There are 4 ways to turn a row about zero (a turn may also mirror it). The second row of each pair is the first, turned, with some noise. The first 36 pairs use one turn. New pairs use 3 turns, one after the other, and a turn may come again.
Some pairs, each with its turns in order after it:
[  6 -31 -37  21  15 -35 -32 -19]
[-33 -24 -26   4 -19 -27  48  -2]  Q_157

[-17 -33 -17 -27  15  35  18 -15]
[ 24 -12 -28  16 -46  -5  21  -4]  Q_676

[ 26  -9 -11  -8  -5   3  29 -13]
[  9  10   9  32  -5 -19  16  -2]  Q_676

[-32  24 -38   4 -15  15 -16 -28]
[-19   5 -39  30  -1 -16 -34 -18]  Q_139

[-33  -2 -13  30 -34  35 -17 -27]
[ -8 -51  37   5  27  23  17  -6]  Q_157

[-21  36  28  27 -33 -23  17  24]
[  4  -5  -4 -10  54 -11 -40  31]  Q_676

[  4  27 -22 -25   1  26  32  34]
[-11  34   2 -21  33   2 -37 -23]  Q_157

[-14 -14 -29  -4  22  24  -5 -17]
[ 10  23 -38  -4 -21  -5 -12  -6]  Q_139

[-15 -33 -20  28  38 -16  26 -24]
[-38 -15 -26  30 -17  -1  31  33]  Q_676

[-10  28 -25  37 -23 -37   4 -31]
[-28  23 -18 -13  51 -19  29  20]  Q_676

[-3 31 -4 17 -3 15 -2 39]
[ 21  15   2  12  39  -7  -5 -28]  Q_157

[-22 -16  13  29   9 -33   9   1]
[  9  24  -5  13  22 -31  -5  23]  Q_72

[ -7 -33 -11  25  -7 -28 -27  29]
[ 31 -21  19 -16  -5 -46  -8  -5]  Q_139

[ 28  -7  38 -26  20  -1  21 -17]
[  1   9  18  -7 -12  51  18  25]  Q_139

[ -9 -34 -36  14  35 -15 -18 -28]
[-32 -21  -5 -25 -13 -28  47  12]  Q_157

[-27 -19  35 -31 -29  18 -29   1]
[ 31 -13  11 -14 -22  55   8 -12]  Q_157

[  6  24  39  36   3 -21 -16   3]
[ 42   1   6  41  -5 -21  11   6]  Q_157

[-23 -25  37 -34  10  38  21  26]
[ 42  -1  40 -13  12  31 -40  -3]  Q_72

[ 19  -6  16  33  13 -25  -9   1]
[-10  19 -24   3  14 -32 -12 -12]  Q_72

[-15 -39  -6  17 -23  12   2  20]
[ 12  13  16  48   1   7 -15   0]  Q_72

[-29  11 -16  -3 -32   3 -19  23]
[  8  15  25  22 -10  12  37 -10]  Q_72

[ 26  39   6  -1 -32  -8   1 -30]
[ 12  37  28 -17  30 -26  16   3]  Q_676

[ 21  33  26 -37 -30 -37 -18   9]
[-19 -18  36 -30  12 -30  33 -35]  Q_72

[ 34 -12 -23 -31 -13  -4  22 -39]
[ 37  11 -11  17  16  48 -22   5]  Q_139

[ 13 -10 -25 -14  -2  16  14  -5]
[ -6 -25   0   9 -26  13 -12   7]  Q_72

[  7  -9  22  -3  -5 -27   0  32]
[-18  -5  12  11   3  -2 -44  -4]  Q_676

[  7  37  -9  -3   9  21  31 -23]
[-21  19  37   3  17 -10 -27  12]  Q_157

[ 38 -35  -8   2 -33  37 -11   0]
[ 16 -31  25  10  -2 -20  23 -49]  Q_676

[-31  33 -21  12  22 -21  -7  25]
[ 20  39  -6 -14 -23 -16  35  16]  Q_72

[-35 -10  -8 -25  15  -1   9   5]
[  3 -10 -35  -8  -5  -8   9  26]  Q_139

[  7  -1 -18  10  21 -30 -31 -36]
[-47  21   4 -21  -8   4  30   1]  Q_676

[ 13   4   8 -29 -30  14   7 -33]
[ -2 -15 -10  11   6  47 -20  -3]  Q_139

[ 35  -5 -26 -32  30 -39 -18   7]
[-30  40 -34  -3 -34 -19  18  -9]  Q_157

[ 19 -16  21 -18 -24 -22  11 -21]
[ 20 -23  19  12   2  35  -8  13]  Q_139

[-30  34 -30  13  38  22  -9  -7]
[ 18  22 -38 -21 -24  27  27  24]  Q_72

[ 11  -5 -10 -21 -35 -20  24  38]
[ 22 -31   2 -12  51   2  12   6]  Q_139

New pairs, each followed by its turns in order:
[ -7  17  13 -11 -34  -8 -18  16]
[ -1 -18  25 -19  26 -16  14   5]  Q_72 Q_676 Q_139

[  8   9 -11 -20 -22  30 -36  -6]
[ 12  29  17 -23  28  21  17 -13]  Q_157 Q_72 Q_157

[ 15  28 -29  -4   8  25 -34  -9]
[38 24 11 26 26  7 13 -4]  Q_72 Q_676 Q_139

[-38  17  13  16  19 -12 -39 -28]
[ 45 -18  -2  10 -51  -2  -1   3]  Q_676 Q_139 Q_72

[-38  -3 -31 -24  23 -30  32  39]
[ 2 53 26 -9 37  8 33 35]  Q_139 Q_139 Q_139

[ 35 -29  39 -25 -31 -28 -14 -36]
[ 25 -44   9 -38  38  -5  15  42]  Q_157 Q_72 Q_676

[-36 -28  29 -19  27 -29  33 -22]
[-31 -17 -16  33 -16  57  20   7]  Q_157 Q_157 Q_72

[-18 -13   3  14  21   8  32 -35]
[ -9 -16   5  -2 -22 -18 -48  -9]  Q_157 Q_676 Q_139

[-39 -39  15 -26 -22 -32  14 -22]
[ -6 -53   2  -2 -12 -15  30  44]  Q_139 Q_676 Q_157

[-36  23 -20  35   9  -6  -2 -21]
[-49 -12  17   3  21 -11   3  25]  Q_139 Q_139 Q_676

[-39  39 -15  14 -35 -32   2 -26]
[ 15  28   3 -35 -52 -31  20  -5]  Q_676 Q_139 Q_72

[ 11 -21  32 -26 -35   3 -10  20]
[-24  13 -13 -12   0  50 -11 -13]  Q_139 Q_139 Q_157

[ 14   6  36 -16  39 -32 -16 -15]
[ -6  17  27   0 -21  44 -21 -29]  Q_676 Q_157 Q_139

[ 11  18 -18  -7  -3  23 -17 -24]
[-25 -13  -4  24 -19 -15 -15  12]  Q_72 Q_676 Q_72

[  7  38  30 -36  -9   5 -18  38]
[ 22  -9  46  23 -41 -16  13   4]  Q_139 Q_139 Q_72

[  8 -28   5 -24   7  30   2  -1]
[ -4 -25  18   7  31   2 -14  15]  Q_72 Q_676 Q_72

[ -3  -5 -30  -6   6 -38   5  34]
[  6  17 -20  -3  26 -15 -45  -8]  Q_72 Q_139 Q_72

[-32 -20 -14   3 -11  31  19 -23]
[ 14  39 -11  -4 -22 -31   7  17]  Q_72 Q_139 Q_676

[-11 -23  27  10  -2  17 -18  39]
[ 22   4  -8 -49   4   0   5 -25]  Q_139 Q_139 Q_139

[  8  19  -9 -34  10  24  -1 -25]
[-21 -10  21 -10 -22 -19  12 -31]  Q_139 Q_139 Q_157

[-31   1   2  32 -21   7  13 -26]
[ 26   1   1   9  -8 -32 -14  36]  Q_139 Q_676 Q_72

[ -3  21   1 -14 -27  -9 -22  27]
[-25  13 -18   9  19  28  18  -1]  Q_157 Q_139 Q_72

[ 27  36   1   7   7 -35 -10   9]
[-26  -3   8 -43  18 -15 -15 -18]  Q_676 Q_157 Q_72

[ 35 -14  -4 -30  34 -20  -9   1]
[-12 -11  39  -4  -1  15  -2 -42]  Q_72 Q_139 Q_676

[ 16 -22  -9 -35 -12  12   8  13]
[ -6  -8   7  23   4  30  -3 -33]  Q_139 Q_676 Q_139

[ 37 -35 -19   7 -10 -18  28   6]
[-11  32  -3   3  24 -45  17  13]  Q_676 Q_72 Q_139

[ 24 -17 -38  24 -16 -24  -2 -21]
[ 17  24  22 -12 -44 -24  -2 -23]  Q_676 Q_72 Q_72

[ 27 -31 -28  17  27  12  21  26]
[ 10  16  13  29  30 -31 -18 -37]  Q_157 Q_72 Q_676

[-15  21  19 -13 -32  11 -35  37]
[-17  19  47 -14  -5  35   4  24]  Q_676 Q_157 Q_72

[ 28  -9 -35 -18   6   8 -39  28]
[ 37  41 -14  29   4   4 -15  26]  Q_72 Q_72 Q_72

[ 38  38   7 -18 -26 -39 -19 -21]
[  6 -59  15  14 -21 -23  15  32]  Q_157 Q_139 Q_157

[-24   7 -15 -27 -10  17 -29 -11]
[  9 -17 -30  23  10 -13 -10  26]  Q_72 Q_676 Q_157

[-12  27 -32   6  15   7 -20   5]
[13 40 23 15  8 -1 10 -2]  Q_72 Q_676 Q_139

[ 10   3 -12 -22  21   1 -18   3]
[-14  17   1   1  15 -17   6  21]  Q_72 Q_676 Q_676

[ -8  30 -11 -11  -7  25 -12  -5]
[ 11 -11   6 -21 -25  23 -10  -6]  Q_72 Q_157 Q_676

[ 21 -28  12  14  35  12  18 -24]
[ -8 -21   9 -31   5  26  36 -19]  Q_157 Q_676 Q_676

[ 30 -35 -23  22 -27 -14 -33 -27]
[-37 -25 -28  45   5   9  27 -18]  Q_157 Q_676 Q_676

[ 35  24   8 -29 -35  10 -27 -12]
[49  3 19 -7 42 18  7 -9]  Q_676 Q_139 Q_157

[-29  25  31  26   0 -17 -33 -33]
[ 49 -18 -27   4 -32 -23  21   8]  Q_157 Q_676 Q_157

[ 38  -3 -25   2   1 -26  22  30]
[-20  26  21 -11  26 -26  -3 -33]  Q_676 Q_72 Q_157

[ 14  -2 -31 -37   0 -25   4 -21]
[ 35  -6 -32 -19   8 -10 -28 -12]  Q_72 Q_157 Q_139

[ 13 -11  15  29  34  34 -23 -13]
[ 30 -13 -25  24  16 -21  32 -22]  Q_72 Q_72 Q_676

